Each new row is followed by its nearest point in the smallest flat space through zero that holds the last named rows.

j466:
[[ 47 -19 -10 -11  -7 -12  -4   6  24  -6 -13 -28  15 -47 -21]
 [  1 -24 -66   1 -15  69 -25  10 -10  -3 -13 -52 -33 -25  24]
 [-37 -20  -1   4  37  31  11 -11  21  29  38 -16  42  37  20]
 [  7  10  -4 -37   5  -9   9  69  29 -43 -20  48   1 -19 -47]]
New rows:
[-16  -2  -9 -37  66 -33  34  -1  34 -26 -32   2  11 -42   3] : [ 12  -7   4 -18  13  -9   9  24  30 -10   1   9  25 -13 -25]
[ 30 -68  -9  -1   8  27  33   9 -21 -19  -4 -27 -30  19  -6] : [  4 -12 -23  -2  -3  23  -8   5   2   0  -3 -21  -5 -12   5]
[ -1   7  -6  -8 -10   0  -1 -44  33 -28   2 -15 -45 -20  23] : [ 11  -1  -8   7 -13   2  -9 -10 -12   1  -8 -14 -16 -11   7]
[-10 -32  -3   3   7  23  -5 -36  33  -2 -63  -4  31  62  -1] : [-13  -9  -2   2  14  13   4  -5   8  12  15  -9  16  13   8]
[ 32  26   9   8   2  21 -17   4  24  15  14 -10   6 -24 -19] : [ 17  -9  -3  -4   0  -4  -1   1  12   0  -2 -13  10 -17  -7]

j237 (4 x 15):
[[-16  42   8  -9 -32 -15 -17   6  20  42  42  40  25 -15  45]
 [  2  50 -56  28 -20  52 -25  16  -3   6  -2 -12 -40 -57  54]
 [  7  12 -11  30 -50  45  -6  -1  11  29  47  29 -28 -52  45]
 [-22   5  -5  13  -6  54 -51  17  17  -3  -1  -6 -34  -5  70]]
New rows:
[-29 -16   4  38  10  -3 -31   7  -9 -12 -25   3  -2  10  -4] : [ -7 -11   4  -2  13  10 -13   4   2 -13 -14 -12  -8  15   7]
[ 12  -5  50   5  17 -46  36  19  10   6  35  -2  -3  -9  -7] : [  5 -12  20  -7  -7 -22  18 -10   2  10  18  18  18   8 -20]
[ 14   4 -17  11 -54 -32   2  17  -1 -12 -13   7   5 -32  -1] : [ 10  19 -16   5 -12  -5  13  -2  -6  10   9   6   2 -23  -5]
[-16  -5  11  13  -2   0 -18   9  -5 -32   8  30   8  16 -14] : [ -5 -13  14  -4   3  -1  -4  -1   5  -1   2   3   3  13   1]

j178, 4 rows:
[[ 23 -15  -3  38  -5 -25  42 -35  -9  10 -13  31  -5   7  -7]
 [-31  32  26 -12   4  36  32 -29  26 -20  -3  11   8   0  16]
 [ 17 -30 -48 -11  17  24   3  -4  -5 -14   7  11  34   5   5]
 [-11 -22  -9   5 -25  17 -24  -9  44  17 -52  11  -9  12 -37]]
New rows:
[ -5 -31 -21  12  -7  -1   9  44   4 -33   0 -50  41   7  31] : [  7 -10 -24 -17  13  10 -15  18 -11  -9  17 -10  17  -2   8]
[-35  -5 -17 -19  12 -11  -4  16   4  44  10   3  15 -10  17] : [ -2   0  -4  -9   3   4 -13  12  -2  -2   6  -9   3  -2   2]
[ -6 -15  27  15  32  34 -20 -34 -18 -18  -4  20 -40  10  14] : [ -6   7   8   2   0   6  13 -12   6  -4  -3   6   1   1   3]
[-29  27  -5   8 -12  45  -3  15   3   1   9  -2 -20  -7  -8] : [-20  15  13 -14  -2  17  -9   3  16  -5  -3  -8  -1  -2   2]
[  2   3  52   4  -9 -25  15   4  -4   8 -19   8   7  35 -36] : [ -3   8  23  18 -14 -19   7  -9   6  13 -15   5 -21   1 -10]

j637 (4 x 15):
[[-14 -18   0  14  12  -1  26 -27   6  47  -5   7  -6 -71   9]
 [-22  -4  11 -21  12  28   1   4 -53  -4  22  19  27   5   0]
 [-36  -7 -33 -34  28  27  14 -10 -15 -37 -16 -21  43  26   7]
 [ 13 -14   3  14 -36  19  29  -1 -21  38  42  -4 -39  36   8]]
New rows:
[ -5 -31  10  28  -2 -28  15   8 -31 -31  -6   6  -2 -12  -4] : [-1  1  6  0  2  0 -4  2 -6  1  2  7  3 -8 -2]
[ 55 -55   2  55   4 -13   8  -3  33  -2  -8  -3  19  -2  20] : [ 13   0  -6  16  -9 -16   4  -5  31  11 -10 -10 -20  -9   1]
[-26  11  19   1 -31 -18  -1 -33   8  -1   1   9  -8  -5   1] : [ 4  0  4  6 -3 -5  0 -1  4  8  0  3 -6 -9  0]

j310 (4 x 15):
[[-13  13 -29  -6 -21 -10 -45 -31 -31 -21   8  20  -5  -6 -46]
 [-44  13  -4  51  15  -5   8 -37  15 -31   3   7  36 -24 -15]
 [-43   3 -14   9 -20 -13   2  -1  41 -24 -37  -3  -5 -38 -16]
 [-78  -4  -6  24 -14  40  -1 -37  -7  -3  11   2   0  11 -28]]
New rows:
[-30   0  -1  17 -14 -11   6  25 -48  -5  10  -3  51 -23  -3] : [ -9   6  -2  17   8  -1  -1 -16  -4  -9   8   5  14  -3  -7]
[ -8  31   6 -34  41   4   0  14  12 -12  -1  28   2   0   0] : [ 9  2  1  0  4 -7  1  3  2 -2 -1  0  3 -4  3]
[  3 -25 -30 -17 -11   9 -12  -2  -7  37   5  22  -6  17   2] : [  3  -6  -2 -19 -12  13 -11   3 -17  13   6   0 -17  17  -5]
[ 32  -5  -8   2  -4  -3 -13 -32   4  -7   0  29 -12  -3 -30] : [ 11   8 -12  -4  -4 -13 -21 -10 -15 -11   5  10   1  -5 -16]

j96:
[[  6 -43 -12   3 -38   8  30  13   4   5  16  36 -22 -62 -20]
 [ 10 -11   7 -29   3 -10 -10  47  36 -10 -16  27 -18 -54 -77]
 [ 44   5  14 -60 -58   2  33  42 -17  14  10  31  25 -24 -36]
 [ -4   8  30 -31   4 -24  -6  78  16   8  -5   9 -19 -25 -51]]
New rows:
[  3   8  42  12  17  -2 -24 -25 -25   7   3  26  10  43  15] : [ -2  18   4   1   9  -1  -6 -11 -10   1  -1 -16  12  31  21]
[-27  26 -27  -8  34   3   7  26 -27   0  -9 -21 -43   6 -50] : [-14   7  12  -1  22 -13 -16  27  14  -1  -8  -6 -14  -2 -17]
[-24 -41 -31   2  -2  27 -20  -6  29   5  13  -8 -20  31  -2] : [-12 -12 -10  21  12   3  -6 -16   8  -6  -1  -2 -12  -6   6]
[-26  -3  10 -11   4  35  -2  18  -4 -19   9  36  29  -4  32] : [ 2 -1  0  0 -9  1  7  0 -8  4  6  1  2  2  8]
[  6   5 -16 -14 -34   4 -10 -15  -8  19  20  15  12  20  14] : [ 14   3  -3  -8 -20   8  14 -13 -17   5   7   2  17  10  15]

j846, 4 rows:
[[ 25  46 -29  14   1  -4  -1 -21   5   8   0   5 -25 -30 -10]
 [ 27  13 -37 -61  -6   7  12 -10   9 -70  42 -20   1   0 -10]
 [ -8  31 -34  33  29  27  16   0   4 -15  12 -18   1 -16  25]
 [-20 -25  16  -2  13 -24 -12  18   9   1  -2 -14 -13 -10  23]]
New rows:
[  8   0   4 -25  -4  -2  13   3 -55  -9   7  -2  15   1  14] : [  1  -7   0 -14  -5   7   5   1  -3 -12   6  -1  11  12  -5]
[ 55  -8  10   4   5  20  20  11 -25   6 -28   0 -20  -4 -27] : [ 13  11   0   1 -13   3   0 -11  -5  12  -6  14   1   3 -18]
[ 45  -5  16  -3   4 -18   2   8  22   4  12  -6  38  30 -10] : [  5 -10   7 -16 -12   3   1  -2  -4  -5   1   6  10  15 -12]
[ -2  15 -18   4  -3  11 -15   7  51  -2   8  -6 -43  -7  -3] : [  6  16 -15   1   8 -12  -4  -4   9  -5   5  -8 -21 -23   7]
[ 17  -6   3 -25  -4  16  -1 -11 -12  -7  -3   2   9   5  15] : [  4  -4  -1 -14  -6   6   4  -2  -2 -11   6   1   8  10  -7]
[-55  -4  12   1 -55  17   3   3 -24  -1  -1 -31 -55  21 -31] : [ -2 -12  12  -7  -7  -4  -3   2  -2   5  -4   5   4   8  -5]

j994 (4 x 15):
[[-15  -6   7 -30  28   5  14  65 -15 -19  -1 -33   2  -1  28]
 [-40  28 -43 -32 -28  -1   8  10   4 -15  21 -20  14 -19   9]
 [  0 -40  -6  56   7   4   2 -45  22  20  53 -13 -15  11  -6]
 [ 21  28 -27  15  15  -8   8 -21 -42  17 -21  20   5   9 -10]]
New rows:
[ -6  26   0  35  14  12 -35 -31 -23  -9   9 -30 -25   4  10] : [  3  -3 -14  20   9  -1   6 -16  -9  10  13  -3  -2   6  -2]
[ 28  -3 -20 -27 -24 -15 -29   8 -26  28 -28  21 -25 -20 -37] : [ 14  23   1  -9 -11  -5  -7 -11 -11   3 -31  26   6  -2 -12]
[-12 -31   6 -23 -11 -33 -29 -37 -23  13   6   9  38  -3   3] : [  1   5  -3   3 -13  -1  -5 -16   7   3   0   9   1  -2  -7]
[-12 -29  16 -36 -21 -29 -30   3 -24  28  34 -13  27  -7 -38] : [ -9  -2   1  -5 -12   1  -3  -1  14  -4   7  -3   1  -5   0]
[-34   0   7   7  17  22   3 -20  26 -29 -12 -36  25   8  11] : [-13 -10   0  -4  -4   3   1   8  13  -6  16 -14  -1  -4   6]

j402 (4 x 15):
[[ 48  21   1   2  26  46 -71   7  15  -9 -13 -31 -21  59  48]
 [  9  -3   7  47   1   2 -27   3   7  20  14 -36  23  -9   7]
 [ 36  49   4  39   2 -10  -9  14  20 -22  22  -1 -16 -37  31]
 [ -5  27  20  75 -41   6  -9  -4 -13 -22  35 -28  -4   9  23]]
New rows:
[ 18  33  33  32 -37  33 -33  26 -37  16 -33 -15  -6  33 -38] : [ -4   0   9  24 -15  20 -21  -6 -11  -4   6 -23  -1  36  13]
[ 10 -29 -22 -37   0 -18  26   6  17   0  37 -37 -32   2 -13] : [ -3  -6  -4 -16   5  -4   8   0   1   3  -6   9   1  -4  -8]
[ 36  11 -18 -11 -22  35 -26 -28  23 -19  -7  28   5 -13   9] : [ 19  17  -3  -9  11   6 -10   5   9 -11  -4   6 -15   4  15]
[-36  24  18 -29   1  26  35  -9  32 -27 -36 -18  -4   3  37] : [  0   9  -1 -18  -3   6   6  -2  -4 -18  -5  15 -19  15   6]

j793, 4 rows:
[[-28 -54  23  29  10  17   4  43  51 -32 -73 -26 -65  24 -62]
 [ 54  -6   2 -15   4  17 -40   1  -8 -59 -41   6   5  61 -39]
 [ 25 -20  -1  48   2  17  -2 -12  26 -40 -27  21 -16  41 -44]
 [  1  25 -34  22   3   0  -7  30 -28 -38   2  11 -46 -16 -18]]
New rows:
[  9 -14 -31  55  -1   2  28   3   2  -2  -7  14  31 -30 -22] : [ -1   1 -11  43  -2   2  16 -14  11  -2  13  20  -9  -4  -7]
[-55 -55  15 -30  -3  38  14  -9   5   0 -11   9   1  10   1] : [-18 -26  23  -9   2   2   7   4  25  17 -19 -19   1   4  -3]
[ -1 -14  -4  10   5  -2 -27  10 -30  17   2  20   1   0   2] : [ 4  8 -6 -2  0 -1 -3  1 -9 -4  5  3  0 -3  2]
[-31   0  11 -47  -7  -3  16 -13  10   2  41   7 -12 -12  18] : [-16   4   4 -15  -1  -8   7   1  -4  24  13  -9   8 -20  21]

j21, 4 rows:
[[  7 -22  23  28  14 -13 -33  38 -28   6 -41 -70 -28  20  -1]
 [ -3 -14 -19 -19  15 -28   4   4  40  -9 -34 -23 -34  18 -12]
 [  9  -2  26  19   7 -35  55  -8  -8  -6 -35  36 -30 -16 -28]
 [ 34   8   5  -3 -33  15  10 -41 -35 -11 -21 -17 -26  -9  32]]
New rows:
[ -6  17  25  30 -55  17   2 -27 -41  31 -30  20   4  12  19] : [ 21   9  23  18 -22  15  10 -19 -47   0  -2   5  -1 -16  16]
[ 18 -11   4  30  21  -3  16  18  -2   6  20 -19  -4   3  -1] : [ -3  -5  12  14   8  -5  -5  16 -10   5  -4  -6   1   1  -7]
[ 21   3 -19 -10  -4  -8 -13   9  -2   2  -1 -11  -9 -21  -8] : [  2  -2  -4  -4  -2   0  -4  -2   2  -2  -5 -10  -6   3   4]
[ 26 -39   6 -41  50   7   3   5  20  31   6  -3   2 -54  -7] : [-8 -2 -6 -5  8 -7  2  6 16  0  1  6  1  3 -9]
[-35  28   3 -13  -2   7 -25  -2  25   9  30 -17 -10  -7   8] : [ -9   1 -16 -13   1  10 -19   4  16   2  17  -7  14   7   6]
[ 17  12 -55 -22 -10  14  30   7   1  44  12   5   7  -2  10] : [  0   7 -17 -18  -8  10   1 -17  14  -4  14  10   8  -2   9]

j266 (4 x 15):
[[ 10  -4   6 -22  24   1 -38  43 -79  -5  43 -32 -12  -8 -46]
 [ 11  -2  25  29 -56  -4  -6  29 -36  -1   4 -16  32  13 -21]
 [-13   6 -14  27 -15 -50 -15  31 -33 -20  37 -25  38  -9 -24]
 [-10  23 -24  -5 -27  30 -27  -4 -34  12  11  -7   2  23  -5]]
New rows:
[-19   3 -32  30  -7 -33  -3 -26  27   2  29  15 -18  13 -29] : [-20  13 -30   9   2 -22  -1 -10  14  -7  10   1  14  -3   9]
[-36   0  -8  -6 -26  37 -34   7  12 -37  12  -5  25 -30   6] : [-10  12 -18   5 -13   0  -9  -3  -7   1   8  -3   9   7   1]
[  0  13 -24  21  30  34 -35  -5 -20   0  11  31 -24   8  22] : [ -9  14 -24 -20  13  24 -16 -13 -10   9   7   2 -17   8   4]
[ 21   8   2 -23  35 -23  -1 -27  11  -7 -17  -8 -25   2  15] : [  0  -6  -2 -16  34   0   7 -10  18  -1  -4   8 -19 -11   7]
[ 32 -12  25 -26   9 -31  17 -28  -2  30  24  19  30  26 -14] : [ 7 -9 14  2  2 -5  7  6  3 -2 -4  0  0 -5 -2]
